The same things were measured in two ways. Each way mixes the same 11 hidden numbers, adds some noise and spreads widely along 6 directions of its own, which tell nothing about the thing.
In the rows, 128 means zero.
Some things both ways: the first way, then the second way.
[115 121 141 171 128 102 107 134 129 151  83 106 125 156  97 165 113 122
 144 125 150 108 123  57  88  87 140 146]
[175 127  81 111 159 164 115 143 142 151 117 148 164 111 112  70 101 171
 102 159 168 138]

[130 116 151  98 147  71 107 142 169 150 113 120 126  96 127 159 138  79
 138 103 101 147  90  54 107  89 171 166]
[113 129 116 112 155 156 121 165 125 142 113 137 172 150  88 159  48 185
 160 111 140 161]

[ 96 191 119 132  94 124 163 144 170 155 146  94 175 114 153 203  78 120
 136 119  81 128 127 136 125 109 185 152]
[183 156 146 147 135 134 128 162 134 137 142 125 153 139 149 102 148 122
 126 104 188 167]

[107 141 147 123 119 186 133 128 125 125 124 115 154 152 165 170  73 106
 126 124 178  97 171  94 113 146 132 118]
[138 113 134 159  98 175  82 190 111 142 121  93 164 143 114 211  78 131
 110 157 190 160]

[120  99 101 150 127 131 110 127 148 161 134  91 142 158  99 178  94 136
 158 117 166 122 137  87 130  90 145 142]
[138 153 117 129 140 134 149 163 140 131 160 152 174 140 134  77 123 128
 112  99 125 135]

[152  99  97 140 100 137 136 143 166 141 167  54  90 148 111 176  83 148
 115 164 141 103 127 114  65  96 128 144]
[ 93 119 131 154 130 146  77 182 113 153 100 117 175 147 147 172 117  94
 131 113 186 131]

[142 100 102  55 114 114 126 172 158 128 154  42 112 111  99 111 126 123
 120 148 112 153  88 167  85 133 156 146]
[201 109 104 193 130  99 105 159 103 118 121 122 209 142 105  63  94 120
 102 136 169 152]

[111 141 128 138 130 108 136 127 145 125  96 129 127 110 129 135 125 117
 106  83  98 152 121 120 148 128 155 151]
[143 115 147 210  58 160 125 176 119 146 126 133 196 163 105 187 117 110
  98 106 154 181]

[103 153 122 184 124 105 129  91 111 140 130 194 139 106 130 116 132 121
 113  93 125 124 109 111 167 149 123 118]
[110  88 193 147  93 117 119 201 122 128 133 120 178 116 141 154 121 134
 102 110 152 176]

[173  81 141 129 189 153 129 113  89 136  89 186 127 108 121  70 199 115
 117 127 161 149 124  73 153 142  80 115]
[177  63  43 131 117 111 108  93 108 154 107 105 213 157  60 100  61 139
  99 156 158 132]

[114  90 136 111 164 149 105 131 156 137 143 142 119  96 130 127 163  79
 123 113 156 117 124  90  96 118 146 102]
[144 113 118 157  76 133 164 101 150 126 123 153 160 139 119 132 129 127
  94 102 135 143]

[127 124  79 168 143 216 145 103 116 149 151 123 124 136 134 137 122 128
 100 137 189  94 160 120 130 152 108 106]
[154  93 108 149  83 127  97 155 128 124 109 129 160 164 137 148  97  96
 113 137 209 121]

[101 171 162 155 141 106 125 109  94 130  57 166 124 129 133 111 150 113
 128 102 102 115 140  89 174 134 122 136]
[118 164 172 155 153 178 159 135 147 125 122 125 140  91 114 125 135 165
 108  87 117 189]

[159 114 146 158 118  95 139 135 129 142 124 144  85 108 114  91 166 159
 126 165  93 121 100 126 114  99 100 119]
[121 125 165 160 188 120  50 190 121 121 102  61 146  95 168 155  85 136
 143 160 191 136]

[151 108 137 209 115 126 150 127  95 144 106 133 148 143  82  98 144 150
 130 138 146 134 140 152 161 140  86 129]
[129 106 117 151 132 162 135 140 118 132 127 130 192  98 137 121 140 148
  80 136 131 154]

[120  60 121  67 132 108  66 147 158 136 164  88 136 143  86 134 128 112
 182 121 182 139 103 121  93 100 156 121]
[161 193  91 126 102  88  99 142 175 105 184 202  92 145 131 104 138 150
 151 148  93 125]

[166 133 130 171 148 154 150 112  85 132  99 141 114 125 134 101 152 150
  98 154 128 122 129 133 138 144  85 127]
[155 129 111 136 138 128  91 105 134 144 114 109 146 121 141 140 144  96
 149 125 165 156]

[137 136 131 164 140 147 179 142 136 143 124 152 169  97 130 159 147 133
 105 146  93 138 118 101  84 104 126 113]
[118 112 164  90 168 166 184 143 129 144 139  99 196  89 186 104 152 122
 112  84 143 168]

[146 144 118 144 127 142 113 105 123 124 147 129 150 182 153 138  79 100
 132 110 192 124 185 166 177 174 107 148]
[119 155 123 153 136 134 113 164 137 129 115 149 157 126 128 148 124 157
 145 106 132 150]

[138  98 107  76 176 112 111 142 127 116 100 156 104 116  99  71 200 116
 118 133 127 148 102 102  78 116 121 104]
[ 83 134 175 134 168 192 172 173 135 140 136 119 189  92 133 109 120 144
  90  81 107 170]

[122 163 139 126  74 120 144 116 146 113 138 107 105 125 154 154  87 149
 123 102  92 128 131 162 161 129 150 160]
[138 137 132 178 101  92  92 144 152 122  91 163 180 124 105 115 136 122
 141 140 122 147]

[138 150 115  75  89 143 170 172 154 102 143  61 110 129 155 143  65 134
  74 175 104 116 123 135  42 151 132 130]
[152 146 142 148 168 149  81 127 152 160 113 109 126 109 138 132 133 117
 155 132 170 165]

[139 110 148  94 156  95 116 132 140 116 101 156  95 107 127 131 161 102
 112 124 106 128 105  36  73  98 126 132]
[116 109 116 107 184 124 146 111 147 149  97 131 185  99  94  62 104 167
 122 115 115 137]

[137 111 140 147 125 105 138 130 111 115 116 147 144 119 106 112 134 132
 110 118 114 151 115 123 133 142 107 127]
[ 91 126 185 142 164 159 178 157 115 126 147 116 212  88 145 106 145 130
 105  74  78 204]

[143 130 117 155 143  90 127 123 135 151 109 142  81  60 124  54 193 157
 103 123  73 164  48 187 151 118 153 128]
[179  97 149 175  79 121 113 154 153 132 129 124 184 111 149 148 114 100
 123 132 159 169]

[147 131 106  67 189  96 119 143 166 125 148 167 172  91 132 107 191  71
 126 102 110 188 105 163 108 130 157 131]
[184 152  71 104 163 154 130 115 116 143 149 163 135 159 131  91 117 150
 160 102 157 169]

[127 122 100 186 102 131 178 143 163 164 161 103 147  76  94 137 135 106
  92 119 114 147 104 144 121 144 151 141]
[ 87 111 159 149  49 141 206 128 163 140 111 200 200 126 133 152 182 134
  96  67 100 163]

[111 164  98  50 111 182 154 142 133 105 143  77 156 141 159 159  79 133
 115 128 123 134 149 157 115 157 153 132]
[140 123 134 122 160 158 119 176 112 117 132 121 172 122 116  97  76 136
 125 121 148 170]

[107  91 156  90  97 127  79 130 140  94 164 113 121 164 132 132  63  66
 128 104 220  98 162 103 101 183 119 122]
[113 162 151 199 120 143 101 148 130 134 110 146 156 133  82 154 140 141
 124 129 101 184]

Other things, the second way, with their names:
Z_334: [171 172 107 140 132 122 115 110 165 125 153 168 108 121 140  98 150 140
 139 121 122 153]
Z_829: [200 164  59  96 228 151  83 110  85  99 146 140 100 145 120  39  89 145
 162 151 163 172]
Z_976: [108 115 142 142 113 139  64 180 148 132 113 124 125 109 144 192  95 149
 127 163 167 140]
Z_602: [108 122 139  99 142 155 106 128 130 142 147 104 138 121 129 162 123 108
 146 108 132 180]
Z_381: [117 171 159 154  72  79 103 157 197 103 159 199  91 107 140 160 147 152
 154 113  87 157]
Z_95: [118  74  85  85 102 167 109 138 127 151 106 176 166 142  78 128  81 159
 111 118 148 167]
Z_258: [107 118 165 172  96 143 112 183 136 138 125 137 165 124 127 171 124 140
  99 120 149 161]
Z_932: [167 167 106 150 109 147  87 116 150 180 129 157 132 126 113 112 210 118
 111 147 160 162]
Z_80: [106  84 151 143  62  80 136 147 177 137 106 142 173  94 111 157 106 176
 100 112 137 123]
Z_359: [145 141 144 160  98 127 130 141 148 126 125 124 155 109 154 144 162 128
 107 111 157 146]
Z_649: [173 181 130 184 141 143 136 149 131 146 146 129 176 138 138  72 177 119
  94 134 146 141]
Z_831: [ 81 119 127 128 137 150  64 160 123 112  67 130 129 101  99 169  94 173
 116 164 165 132]
Z_858: [134 128 156 175  81 148 137 144 153 134 146 122 164 116 140 161 138 101
  97 110 136 167]
Z_154: [111 111 155 178 107 108 134 141 127 114 125 114 182 102 159 136 157 111
  95 102 136 149]
Z_614: [129 115 100 154  99 139  91 113 113 117 117 153 127 116 111 119 164 135
  68 163 145 154]
Z_215: [112 160 127 149 177  76 100 135 142 117  89 130 159  82 109  94 143 206
 122 159 119 118]
Z_379: [146 161 191 212 108  85  66 201 182 144 104  99 169 108 151 177 129 132
 148 168 171 122]
Z_905: [157 132  95 133 147 137 123 107 131 131 132 142 130 126 130  94 130 145
 119 121 150 145]
Z_874: [142 142 124 125 147 156 113 130 135 127 156 105 136 128 117 147  92 140
 132 125 140 165]
Z_185: [149 141 131 162 164  95  89 151 115 102 126  76 153 108 120 126  94 158
 120 145 154 146]
Z_914: [ 98 162 148 127 157 196 171 121 139 150 173 141 139 121 138 164 143 146
 137  51  86 204]
Z_337: [ 98  68 139 120 113 179 119 122 136 169  79 122 189 102 103 167 110 140
 109 134 152 168]
Z_834: [144 138  49 102 105 153  86  68 147 155 129 180  80 147  67 143 143 164
 116 154 134 153]
Z_977: [118 124 124 134 110 113  97 130 166 158 100 136 168 120 113 145 139 130
 136 154 138 126]
Z_563: [132 115 128 121 181 164 120 140 134 114 114 115 140  89 140 119  84 178
 116 147 158 150]
Z_116: [129 102 135 140  85 105  71 158 133 134 130 142 123 143 130 202  97 146
 141 134 165 169]
Z_265: [121 101 105 106 132 166 137 108 125 149 123 138 154 123 109 135 123 145
 101 112 147 156]
Z_508: [131  87 138 151 106 163 138 161 136 137 101 154 201 124 108 113  89 140
  97 131 143 158]
Z_585: [105 133 102 162 134 202 142 126 108 182  97 120 211 132 103 150 170 129
  83  99 152 162]
Z_39: [ 75 145 174 108  92  54 135 154 192 110 156 149 116  92 170 158 161 162
 132  99 113 117]
Z_537: [132 131 157 167 124 113 115 153 122 105 125 139 147 119 121 103 145 135
 103 113 139 172]
Z_219: [134  80 138 200  59 102  83 219 136 117 103 149 170 130 141 196  66 171
 100 146 190 121]
Z_9: [162 110 101 113  72  68  46 143 172  97 130 181  64 124 121 155  77 173
 136 185 166 123]
Z_886: [ 87  99 142 155  83  97 171 156 112 128 128 136 216 124 102 113 154 159
  44  82 125 136]
Z_929: [135 112 151 169  65 125 104 174 126 139 136 123 178 129 135 156 161 114
  77 122 167 165]
Z_548: [141 166 123 138 130 175 140 128 148 130 124 169 104 130 115 127 141 176
 101 110 162 154]
Z_836: [146 105 143 144 140  99  79 165 128 112 122 125 148  88 146 113 111 150
 117 151 156 158]
Z_509: [153 141 156 142 107 120 137 161 159 117 135 146 124 112 142 116 140 165
  97 121 166 144]
Z_304: [141 104 123 157 127 106 121 146 113 131 131 141 197 106 127  52 169 111
  72 125 134 147]
Z_259: [168 105 103 169  78 119 169  92 144 132 147 154 161 116 117  82 170 139
  44  96 138 145]
Z_643: [139 111 140 125 134 132 117 150 101  99 126 126 152 131 125 118  94 134
 118 126 157 177]
Z_919: [ 93 112 174 114 212 145 144 190 131 100 113 102 217  56 130  70  62 192
 118 136  95 160]
Z_75: [130 161 126 153 103 156 129 123 175 157 145 176 142 123 146 159 161 119
 154  98 105 174]
Z_686: [161 171 161 203 146 111 106 150 134 104 149 113 148 107 137 116 139 124
 136 125 114 180]
Z_74: [139 108 184 123 179 104  98 155 110  99  87  82 169  67 148  87 134 136
 122 148 175 173]
Z_658: [ 68 100 118  67 137 133 112 149 175 110  74 173 102  88 119 178  50 252
 141 159 153 108]
Z_223: [130 104 107 130  93 121 107 137 145 130 126 149 143 117 127 162 105 160
 111 147 150 135]
Z_436: [140 100 133 182 117 173 118 173 105 115 128 110 173 114 172 176  96 134
  92 111 184 158]
Z_268: [125 127 100 114 110 120 156  57 184 170 132 184 152 101 103  78 196 137
 113 101  86 155]
Z_236: [125 151  93 127 138 218  93 108 111 155 139 137 100 152 101 155 149 104
 115 122 154 186]
Z_883: [138 139  67 134 138 131  97 126 118 158 129 158 148 154 117 136 146 156
 120 133 145 134]
Z_42: [128 138 118 164  51 112  80 145 154 122 142 144 107 143 132 216 143 124
 116 158 156 126]

Some of these things the first way, each followed by its name:
[134  86 157 150 165 105  72 101 137 118 151 194 101 128 138 112 163  98
 134 107 166 112 135 115 122 115 106  99] | Z_154
[112 113 143 125 111 138 107 133 134 105 127 104 101 166 139 169  71 123
 112 138 167  83 148  71  57 120 119 117] | Z_976
[121 137 132  79 122  78 108 146 176 132 148 116 122 105 135 119 144 124
 152 116  80 154  93 181 129 100 175 134] | Z_334
[122 108 132 172 160 146 122 109  92 127  77 160 111 128 116 105 152 137
 103 116 146 119 129  80 134 128 107 110] | Z_858
[146 119 133 193 113 103 141 125 124 158 120 138  80  83 111  84 156 133
  93 148 116 118  77 110 110 133 116 127] | Z_337
[112 137 117 161  86 103 131 125 115 151 146  97 118 118  94 108 119 138
 130 133 114 114 111 159 164 150 124 138] | Z_537
[132  97 127 105 156 114  70 113 123 145 181 156 148 122 106  84 182  91
 179 121 178 132 112 181 154 141 124 106] | Z_829
[115  79 102 117 141 132 102 139 148 129 142 108  90 104  97 110 142  92
  90 121 172 118  91  85  49 137 146 113] | Z_508
[121 159 139 123 105 165 178 149 130 118 116 109 153 134 149 149 102 139
 115 147 102 120 162 137 122 137 123 120] | Z_563
[ 94 162 128 150 170 132 123 104  99 137  82 193 149 124 124 118 177  97
 129 103 129 112 141  77 140 127 124 110] | Z_509
[134  96 147 141  94 131 108 131 166 136 171 112 107 143 149 174  65 105
 128 138 189  90 134  76  66 119 130 127] | Z_977
[ 95 177 128 131 120  96 128 135 160 163 134 134 152 112 126 124 154  94
 164 110  96 129 131 164 168 116 168 136] | Z_548
[116 100 146 148 104  73 119 152 189 161 144 136 146 111  89 151 153 125
 187 114 106 148 107 115 117  52 166 128] | Z_649
[136 151 132 183 120  70 117 113 105 144  90 168 118 139  93  88 168 142
 145 124 118 135 105 141 144 114 114 142] | Z_932
[130 188 132 227 104 160 200 108  85 166  84 143 152 127 123 135 132 141
 113 135 104 109 165 112 199 148  95 150] | Z_658
[129 157 123 143  88 159 174 138  77 136  93  77 152 161 103 123  95 159
 130 157 126 115 157 136 164 162  97 147] | Z_834
[147 127 144 217  72 121 151 138 146 163 126  72 142 176 111 183  54 134
 143 146 160 104 170 117 139 115 114 167] | Z_585
[124 150 124 140  91 129 168 136 132 153 140 105 169 140 112 168 103 135
 155 131 104 127 157 119 173 120 124 149] | Z_886
[115 144 162 138 123 152  90  90  97 116 127 151  97 172 146 133 125 104
 151 124 185  61 178 108 138 140  96 121] | Z_831
[108 112 132  64 124  79  87 151 191 121 169 126 107 103 134 123 134  85
 136 116 123 134  92 130  67 112 172 117] | Z_258
[124 139 170  66  94 171 132 147 137 113 168  98 174 163 181 165  51 101
 161 147 166 102 190 142 140 162 117 118] | Z_185
[135 121 120 156  92 180 167 148 115 136 131  65 152 159 121 159  57 139
 106 159 166 106 164 115 115 160 104 132] | Z_223
[ 97 140 145  98 149 143 109 103 135 119 162 198 154  94 159 125 162  86
 139  90 133 124 131 136 146 142 141  95] | Z_643
[127 138 122 121 165 113 108 113 135 100  95 152 112 149 141 131 135 101
 105  91 130 136 153 115 123 131 130 140] | Z_219
[122 133 116 145 112 120 124 128 116 146 129 107 117 134 100 101 141 149
 143 142 124 119 118 165 149 128 124 125] | Z_236
[157 121 110 206 124  95 139 119 122 146  99 127 112 123 102  94 132 153
 101 115 119 160 104 162 170 136 121 153] | Z_75
